Each new row is followed by its nearest point in the smallest flat space through zero that holds the last named rows.

J_376 (4 x 16):
[[.44,-.11,-.35,-.02,-.17,-.22,.06,-.06,.13,-.32,-.18,-.03,-.28,.20,.18,.20],
[-.16,-.02,.04,.53,.05,-.38,.48,-.27,-.10,-.21,-.17,-.05,-.25,-.09,-.07,-.24],
[-.16,-.02,-.19,-.09,.12,-.13,.57,-.30,.14,-.04,.22,.44,.09,-.05,-.10,-.47],
[.10,-.06,.06,.05,-.31,-.45,.15,-.27,-.20,.09,-.16,.19,-.22,-.10,-.02,.30]]
New rows:
[.01,.17,-.02,.08,-.01,.27,.00,-.24,-.20,-.20,.36,-.12,.01,.04,.18,-.06]  [-.03,.01,-.02,.03,.08,.08,.01,.04,.05,-.05,.03,-.05,.03,.02,.00,-.10]
[.12,-.15,.04,.02,-.09,.01,-.03,.04,-.02,.05,.04,.11,.30,.46,.04,-.02]  [.07,-.01,-.07,-.13,-.01,.06,-.05,.03,.06,.00,.04,.04,.04,.04,.03,.02]
[-.01,.01,.18,-.07,-.06,.34,-.21,-.12,-.10,.21,.32,.22,-.33,.31,-.05,.04]  [-.01,.02,.05,-.17,-.04,.09,-.12,.04,-.02,.14,.07,.07,.10,-.02,-.02,.08]
[.13,-.23,-.28,.06,-.06,-.09,-.07,-.05,.01,-.19,.07,.00,.11,-.07,.18,.05]  [.16,-.04,-.15,-.04,-.04,-.04,.03,-.01,.08,-.12,-.03,.01,-.07,.08,.07,.03]
[.07,-.19,.13,-.01,-.22,-.01,.02,-.10,.01,.05,.04,.03,.19,-.02,.08,-.48]  [-.08,.01,-.01,-.02,.06,.01,.12,-.05,.03,.02,.08,.09,.06,-.02,-.04,-.14]
[.03,.50,-.05,.01,-.05,-.13,.36,.07,.01,.00,-.11,-.18,-.09,.06,.05,.05]  [.02,-.02,-.03,.12,.00,-.10,.09,-.05,-.01,-.09,-.07,-.04,-.09,.01,.01,-.02]

J_854 (4 x 16):
[[-.17,-.15,-.07,-.11,-.25,-.17,.32,.17,-.17,.16,-.02,.06,.04,.06,.32,.15],
[.29,.08,-.10,-.01,.11,.04,.20,-.11,.07,.00,-.31,-.08,-.27,-.09,-.20,.02],
[.06,-.16,-.04,.17,-.32,-.18,-.18,-.11,.33,-.08,.21,.10,-.29,.31,.24,.03],
[.23,-.29,.02,.06,-.19,.15,.16,.11,-.14,.03,-.03,-.08,.46,.11,-.16,.38]]
New rows:
[.17,-.28,-.02,-.21,.04,-.16,.34,-.38,.09,.18,.38,-.03,.04,-.15,-.09,-.16]  [.05,-.03,-.03,.00,-.04,-.02,.07,.00,.01,.02,-.05,.00,-.04,.02,.01,.04]
[.14,-.28,.05,.21,.04,-.09,.07,.14,-.11,.14,-.04,.00,.12,.21,-.07,.18]  [.13,-.17,-.01,.04,-.15,.04,.09,.04,-.03,.02,-.01,-.03,.17,.10,-.03,.20]
[-.09,-.06,-.04,-.01,-.23,-.23,.11,.00,-.45,-.02,.08,.22,-.26,.14,-.07,-.01]  [-.09,-.04,-.05,-.05,-.12,-.12,.14,.05,-.03,.07,-.01,.04,-.09,.04,.19,.03]

J_708 (4 x 16):
[[-.19,-.14,-.01,.09,-.08,.36,-.35,-.21,.14,.28,-.42,.03,.34,-.13,-.33,.02],
[-.24,-.22,.02,.06,-.14,-.21,.11,-.25,.12,.12,-.13,-.08,.53,-.24,.26,-.02],
[-.32,.25,-.36,-.15,.01,-.29,.07,-.06,.29,.17,-.45,-.17,.38,-.12,-.11,.03],
[-.18,.10,-.29,.16,.14,-.01,-.12,-.16,.37,.29,-.03,-.16,-.03,-.16,.13,.04]]
New rows:
[-.41,.07,.00,.15,-.11,-.09,.10,-.16,-.04,-.01,-.46,-.01,.07,.34,.02,-.20]  [-.12,.04,-.06,-.09,-.06,-.08,.03,-.02,.04,.03,-.23,-.02,.24,-.04,-.10,.00]
[.03,-.22,-.08,-.32,-.08,.12,-.10,-.49,-.11,.00,.15,.13,-.16,.16,-.16,-.06]  [.06,-.09,.10,.04,-.02,.16,-.09,-.01,-.07,-.01,.02,.06,-.04,.02,-.07,.00]
[-.02,-.01,.13,.02,-.11,.35,-.08,-.14,-.02,-.06,.05,.06,.13,-.13,.19,-.48]  [.01,-.21,.15,.11,-.07,.14,-.08,-.11,-.04,.04,.05,.05,.09,-.06,.05,-.01]

J_690 (4 x 16):
[[-.04,.05,-.15,.17,-.08,.18,-.10,-.09,-.05,-.37,.20,-.37,.33,.01,.23,-.23],
[-.14,.27,-.18,.21,-.22,-.01,.06,.19,-.28,-.27,.12,-.45,-.21,-.45,.31,.33],
[.23,.30,-.02,-.29,-.45,-.20,.26,.11,-.13,-.25,.20,-.08,.10,-.41,-.03,.12],
[.05,.44,-.07,-.18,-.12,.08,.33,-.18,-.01,-.13,.27,-.30,.16,-.25,-.33,.17]]
New rows:
[-.31,-.01,-.20,.01,-.09,.35,-.10,-.10,.04,-.03,.13,.06,.00,-.46,-.15,-.19]  [-.05,.10,-.06,.05,.02,.08,.03,-.06,-.01,-.07,.08,-.16,.05,-.04,-.02,.02]
[.03,-.01,.30,.20,.38,.17,.04,.25,-.04,-.16,-.05,-.13,-.16,-.26,-.03,-.29]  [-.09,-.03,-.04,.12,.07,.06,-.06,.01,-.02,-.01,-.02,-.08,-.05,.02,.08,.02]
[-.22,-.03,.28,-.33,.07,-.46,.01,.01,-.38,-.04,.02,-.01,.18,.14,.50,.15]  [.07,-.09,.01,-.01,-.16,-.13,-.06,.16,-.07,-.08,-.04,.08,-.04,-.08,.20,-.03]
[.23,-.12,-.01,.02,.01,.03,-.01,.05,.24,-.23,-.19,-.10,-.04,-.26,-.06,.28]  [.01,.06,-.01,-.02,-.06,-.04,.04,.05,-.05,-.01,.01,-.02,-.07,-.10,.02,.09]

J_247 (4 x 16):
[[.02,.00,.06,-.16,-.14,-.01,-.18,-.20,-.23,.17,.04,-.05,-.02,-.06,.15,.27],
[.36,-.14,-.08,.16,-.31,-.03,.45,.05,.44,-.24,-.35,-.29,.16,.13,.18,-.01],
[-.19,.30,.09,-.48,-.31,-.26,.37,.06,.02,-.04,-.09,.00,-.41,-.28,-.05,.22],
[-.38,.10,-.36,-.26,.20,.02,.04,-.21,.28,.01,-.02,-.07,.05,-.09,.34,.27]]
New rows:
[-.23,-.13,.25,.02,-.18,.02,.03,-.33,.25,.32,.06,.21,-.05,.09,.01,-.16]  [-.02,.01,.00,-.02,.01,.00,-.04,-.02,-.04,.03,.02,.01,-.01,-.01,.01,.03]
[.10,-.12,.33,-.18,.21,.32,-.23,.05,.07,-.12,.05,.23,.32,-.10,.30,.08]  [.00,-.08,-.06,.07,.10,.09,-.19,-.10,-.06,.07,.06,-.01,.13,.06,.09,.04]
[-.30,.06,-.29,.34,.15,.00,.11,-.23,-.13,.33,.25,.34,-.04,.12,-.22,.31]  [-.22,.04,-.08,-.05,.24,.06,-.21,-.06,-.09,.09,.15,.11,.01,-.03,.00,.01]
[-.18,-.03,-.13,.14,.12,-.26,.13,-.03,.09,.08,-.05,-.11,-.05,.18,-.30,-.10]  [-.07,.03,-.04,.05,.10,.00,.09,.10,.11,-.08,.00,.05,-.02,.01,-.09,-.13]
[-.26,.20,-.07,-.32,.01,.05,.32,-.08,.16,.10,.11,.19,.25,.17,-.11,.22]  [-.23,.11,-.13,-.18,.08,-.04,.10,-.03,.14,-.02,-.01,.01,-.07,-.09,.08,.09]
[-.24,-.05,.26,-.01,.27,.30,.27,-.01,-.03,.33,-.11,-.02,.18,-.27,.24,.08]  [-.12,.02,-.10,-.07,.09,.02,-.05,-.08,.03,.03,.03,-.01,.03,-.02,.10,.09]

J_394 (4 x 16):
[[.37,-.30,-.15,.25,-.11,-.08,.02,.10,.13,-.15,-.21,-.33,-.34,-.17,-.15,-.36],
[.04,-.52,.02,.28,.11,.12,.29,.11,.34,-.32,.05,.01,.07,.44,-.23,-.02],
[.15,-.45,-.44,-.10,-.19,-.16,.12,.17,-.37,-.08,-.23,.00,.02,.13,-.08,-.25],
[.50,-.29,-.13,-.11,.15,.16,.21,.03,.23,-.01,-.35,-.05,.40,.12,-.36,-.22]]
New rows:
[.06,-.29,.15,.12,.22,.43,-.04,-.08,.29,.15,.47,-.08,.24,.10,-.14,-.20]  [.06,-.07,.18,.12,.18,.17,.12,-.03,.36,-.09,.04,.01,.14,.16,-.15,.06]
[-.31,.03,.02,.09,.07,.09,.03,-.15,.06,-.22,-.04,.01,-.17,-.50,-.16,-.23]  [.03,.08,.07,.12,-.03,-.03,-.08,-.02,.08,-.01,.02,-.12,-.20,-.15,.03,-.05]
[.03,.09,.04,-.07,.01,-.06,.30,-.30,-.12,.12,-.01,.07,.20,.02,-.19,-.43]  [.14,-.01,-.07,-.13,.03,.03,.03,-.01,-.03,.07,-.13,.02,.18,.00,-.07,-.05]
[.50,.03,-.08,.17,-.03,-.18,-.05,-.02,.43,.21,.07,-.12,-.01,-.11,-.05,-.39]  [.36,-.01,.03,.10,.04,.05,-.02,-.02,.25,.00,-.19,-.24,-.09,-.22,-.15,-.21]

J_204 (4 x 16):
[[-.15,.06,.05,-.10,.41,.06,.14,.20,-.02,-.01,-.31,-.36,.37,-.10,-.14,-.04],
[-.20,-.19,.03,-.32,.09,-.24,-.36,-.31,.21,.17,.33,.18,-.07,.26,-.21,.04],
[-.02,-.17,.10,-.30,.02,-.31,.11,.34,.18,-.36,-.13,.02,-.01,-.20,.17,.17],
[.02,-.04,.16,.07,.04,-.08,-.12,-.04,-.25,.50,.18,-.04,.45,.16,-.41,.10]]
New rows:
[-.07,.10,.02,-.18,-.07,.05,-.17,-.36,-.17,.27,-.18,.16,.02,.01,-.10,-.17]  [-.05,.03,-.04,.04,.05,.08,-.12,-.21,-.02,.18,.10,.01,.00,.14,-.12,-.07]
[.01,.13,-.10,-.03,-.11,-.36,.16,.20,-.19,.02,.15,.30,-.19,.05,-.13,-.21]  [.09,-.06,.04,.01,-.18,-.10,-.02,.03,-.02,.00,.10,.13,-.05,.00,.04,.08]
[.22,.08,-.12,.08,-.07,-.01,.15,-.10,-.22,.41,.15,.37,-.10,.05,-.18,-.04]  [.13,.02,.01,.21,-.22,.05,-.07,-.13,-.17,.25,.20,.13,.01,.11,-.09,.02]
[.17,-.30,-.08,.45,.15,.07,-.48,.15,-.17,.12,.08,.07,.28,-.54,-.32,.03]  [.09,.01,.09,.13,-.05,-.01,.03,.08,-.20,.22,.04,-.03,.25,.01,-.16,.07]
[-.05,-.21,.05,.11,-.13,.02,-.10,-.02,.23,-.16,-.11,.36,-.06,-.04,.00,.02]  [.02,-.06,-.01,-.06,-.11,-.08,-.03,-.01,.08,-.11,.07,.12,-.16,-.01,.10,.04]

J_313 (4 x 16):
[[-.67,.22,-.03,-.02,-.37,.28,-.03,-.27,-.23,.47,-.29,-.29,.13,.02,-.12,-.07],
[.10,-.08,-.26,-.02,-.31,-.01,.11,-.24,.06,.35,.20,.08,-.04,.24,-.16,-.06],
[.00,.11,.12,.47,-.15,.32,-.12,-.08,-.02,.19,.05,-.30,.21,.11,-.22,.17],
[-.38,.19,-.12,.27,-.51,.10,-.27,-.11,-.21,.36,.13,.12,.00,.04,-.20,.13]]
New rows:
[-.17,.11,-.04,.16,.17,-.06,.01,.13,-.04,.08,.03,.03,.06,-.23,.10,.04]  [-.11,.07,.07,.04,.02,.00,-.10,.08,-.07,-.08,-.05,.02,.00,-.09,.03,.05]
[.01,.36,.13,-.16,.11,-.12,.03,.01,-.06,.21,-.01,-.01,.08,.26,-.12,.07]  [-.05,.01,-.01,-.01,-.04,.04,.03,-.05,-.01,.07,-.03,-.05,.02,.03,-.02,-.02]
[-.03,.16,.03,-.14,.10,.33,-.23,-.05,-.12,.01,.02,-.15,.19,.01,-.23,.02]  [-.10,.07,.09,.12,-.01,.14,-.03,-.03,-.04,.05,-.08,-.18,.10,.00,-.04,.04]
[.18,.24,-.01,-.08,-.02,.00,.04,-.09,-.10,.01,.02,.02,-.11,.27,-.06,-.31]  [.06,-.05,-.08,-.08,-.04,-.02,.09,-.08,.05,.08,.03,.00,-.02,.08,-.02,-.06]

J_554 (4 x 16):
[[.00,.31,.00,.18,-.05,.30,.04,.16,-.09,.02,.12,.34,.20,-.25,.02,-.15],
[-.46,-.28,-.26,-.26,-.30,.08,.19,.03,.09,.01,-.01,.14,-.14,-.11,-.10,.23],
[-.24,.09,.02,-.16,-.31,.30,-.10,.25,-.19,-.20,.19,.12,-.33,.17,.36,-.23],
[-.17,.21,.27,.49,.25,.04,-.39,.13,-.37,.17,.09,.36,-.03,-.04,-.28,-.10]]
New rows:
[.04,-.34,-.04,-.23,.17,-.13,.53,-.10,-.18,.10,-.61,-.01,-.23,-.08,.03,.11]  [-.05,-.25,-.13,-.17,-.03,-.16,.14,-.14,.17,.03,-.11,-.16,-.01,.01,-.09,.20]
[-.08,.19,-.13,.03,-.02,.00,.05,.32,-.38,-.21,.08,.29,.00,.33,.18,.01]  [-.11,.12,.06,.03,-.10,.18,-.11,.15,-.16,-.07,.12,.13,-.14,.06,.14,-.15]
[.19,.23,-.52,.21,-.26,.10,.22,-.11,.32,-.01,.35,-.01,-.12,.21,-.11,.14]  [.05,.01,-.12,-.12,-.11,.08,.18,.00,.12,-.04,.00,.00,.10,-.10,.07,.01]
[-.36,.10,-.41,.43,.00,-.42,-.25,-.01,-.25,.03,.05,-.38,-.03,-.16,-.07,-.29]  [-.09,-.04,.10,.13,.11,-.10,-.17,-.01,-.11,.07,-.01,.03,-.09,.07,-.13,.03]
[-.01,.20,.16,.24,-.07,-.11,.14,.13,-.06,.00,.03,-.02,.23,-.02,-.08,-.05]  [.09,.13,.04,.13,.08,.04,-.02,.01,-.03,.04,.01,.08,.13,-.09,-.04,-.05]

J_633 (4 x 16):
[[-.27,.19,-.15,-.32,-.43,-.14,-.10,-.17,-.32,.07,.00,-.28,.08,-.14,-.09,.27],
[-.11,.02,.11,-.12,.38,-.23,-.05,.08,.06,-.28,.15,-.32,-.05,-.21,.17,-.03],
[-.20,-.06,-.41,-.61,-.18,.16,-.26,-.08,-.30,-.04,-.15,.04,.23,.08,-.28,.19],
[-.18,.14,.02,-.09,-.08,.01,-.15,-.41,-.37,-.20,-.03,-.14,.10,-.03,.06,.16]]
New rows:
[-.06,-.18,-.07,.22,.04,.23,-.41,.07,-.18,-.18,.21,-.03,.27,-.26,.18,.00]  [-.04,-.01,.02,-.04,.16,.04,-.08,-.13,-.09,-.18,-.01,-.02,.04,.01,.05,.00]
[-.05,.27,.01,.18,-.39,-.06,.12,-.24,.19,-.09,.11,-.27,.20,-.17,-.11,.46]  [-.11,.20,.07,.07,-.35,-.15,.05,-.16,-.16,.12,.05,-.20,-.04,-.12,.05,.15]
[-.17,-.12,-.12,.24,.05,.29,.07,-.15,.11,-.15,.04,.29,.35,-.09,-.04,-.05]  [.08,-.07,.00,.08,.09,.18,-.04,-.12,-.04,-.07,-.08,.20,.05,.15,-.01,-.05]
[.10,.05,-.32,.08,.05,.02,-.04,.14,-.47,-.20,-.01,-.21,.13,-.11,.21,-.08]  [-.09,.03,-.01,-.11,.07,-.02,-.08,-.11,-.12,-.13,.01,-.10,.04,-.04,.03,.05]
[-.09,.06,-.19,-.03,.18,-.24,.13,.20,.05,-.13,-.02,.27,-.19,-.15,-.30,-.14]  [.03,-.09,-.06,-.11,.12,-.02,.01,.21,.15,.02,.02,.01,-.02,-.02,-.04,-.06]

J_319 (4 x 16):
[[.14,.01,.18,-.40,.07,-.15,.25,.29,.13,-.11,.02,.09,.23,.34,-.05,-.15],
[-.02,-.19,.10,-.19,-.08,-.11,.06,.12,.31,.43,.04,-.11,.16,.48,.20,-.63],
[.18,-.19,-.71,-.42,-.19,.03,-.30,.06,.22,.00,-.13,.12,.30,.14,.35,-.04],
[.65,.39,-.37,-.68,-.55,-.09,.15,.00,.05,.19,-.04,-.31,.38,.13,.06,-.05]]
New rows:
[-.14,-.11,.09,-.29,-.04,-.04,-.01,.03,-.01,.05,.03,.00,.07,-.38,-.09,.00]  [.03,.03,-.01,-.02,.00,.00,.01,.00,-.02,-.04,.00,.01,.01,-.02,-.02,.05]
[-.50,.22,.47,.03,-.04,-.19,-.03,.01,.03,-.04,-.30,.50,.04,.05,.06,-.40]  [-.21,-.16,.31,.11,.22,-.05,.09,.12,.08,.00,.05,.10,-.05,.17,-.03,-.19]
[.22,.00,-.03,-.50,-.04,-.01,.50,.33,-.21,.10,.14,-.15,-.03,.26,-.06,.02]  [.26,.18,.14,-.38,-.09,-.13,.27,.17,.04,-.04,.02,-.06,.20,.20,-.10,-.07]
[-.05,-.03,-.06,-.34,.05,.16,-.13,.10,-.31,.30,-.03,-.17,-.11,.03,-.27,.21]  [.08,.09,-.03,-.03,-.08,.00,.02,-.04,-.05,.00,.00,-.06,.01,-.06,-.03,.06]

J_199 (4 x 16):
[[.18,-.35,.22,-.02,.04,.00,-.11,-.29,.56,.13,-.28,-.24,-.06,-.03,.03,.43],
[.30,.11,-.15,-.30,.34,.30,.10,-.21,.33,-.35,-.26,-.04,-.22,.07,-.20,.17],
[.08,.09,-.08,-.26,.23,-.49,-.35,-.23,.41,-.13,-.06,.15,-.18,-.25,.06,.05],
[.15,.06,.14,-.71,.67,-.02,-.17,-.14,.11,.00,.04,-.03,-.14,-.27,.13,-.26]]
New rows:
[.00,.12,-.05,-.07,-.05,.31,-.05,-.40,.24,-.15,-.06,.01,.31,-.02,-.29,.10]  [.12,.01,-.07,-.02,.04,.15,.07,-.09,.17,-.14,-.14,-.04,-.08,.08,-.11,.15]
[-.07,-.17,.15,-.25,.07,-.13,.07,-.19,-.21,.10,-.04,.40,-.38,.10,.35,.13]  [-.01,-.01,.06,-.12,.11,-.10,-.09,-.03,.03,.06,.04,.00,-.01,-.09,.07,-.06]
[.09,.14,.01,-.15,-.27,-.18,.11,.02,.33,-.04,.14,-.21,.07,-.24,-.14,.17]  [.03,-.03,-.02,.04,-.04,-.12,-.08,-.08,.18,-.02,-.07,.01,-.04,-.03,-.01,.12]

J_735 (4 x 16):
[[-.30,.31,.06,-.18,-.14,-.20,-.17,-.35,.05,.16,.15,.61,-.07,-.22,-.18,.12],
[.09,.24,-.02,-.13,-.26,-.22,.01,-.23,-.12,-.52,-.17,-.14,-.42,.02,.52,-.28],
[.17,.05,.17,.17,.54,.08,.19,-.06,.13,-.10,-.12,.01,-.20,-.10,.02,-.20],
[.13,.25,-.05,.20,-.15,.11,.00,.23,-.07,.02,-.16,.26,-.18,.13,-.02,-.14]]
New rows:
[.06,-.26,-.01,-.33,.17,.07,.00,.20,-.21,-.12,-.21,.13,.43,.31,.21,.20]  [.02,-.17,-.06,-.01,-.06,.05,.00,.12,-.03,.03,.03,-.21,.15,.07,-.01,.07]
[.05,-.06,-.37,-.05,.12,.02,.17,.19,-.32,-.22,-.32,.14,.17,.03,.27,.06]  [.10,.00,-.05,.06,-.09,.04,.02,.13,-.06,-.09,-.08,-.12,-.05,.10,.10,-.08]
[-.18,-.29,-.01,-.13,-.22,-.05,.17,-.23,.16,.25,.54,-.06,.14,-.31,.22,-.11]  [-.19,-.16,.01,-.23,-.03,-.14,-.07,-.23,.03,.03,.18,-.11,.18,-.12,-.01,.18]
[.45,-.15,.06,.00,.07,-.18,-.10,.09,.24,.34,-.04,-.09,-.18,-.21,-.29,.00]  [.03,-.05,.04,.09,.20,.08,.05,.06,.06,.10,.00,.03,.05,-.02,-.12,.01]
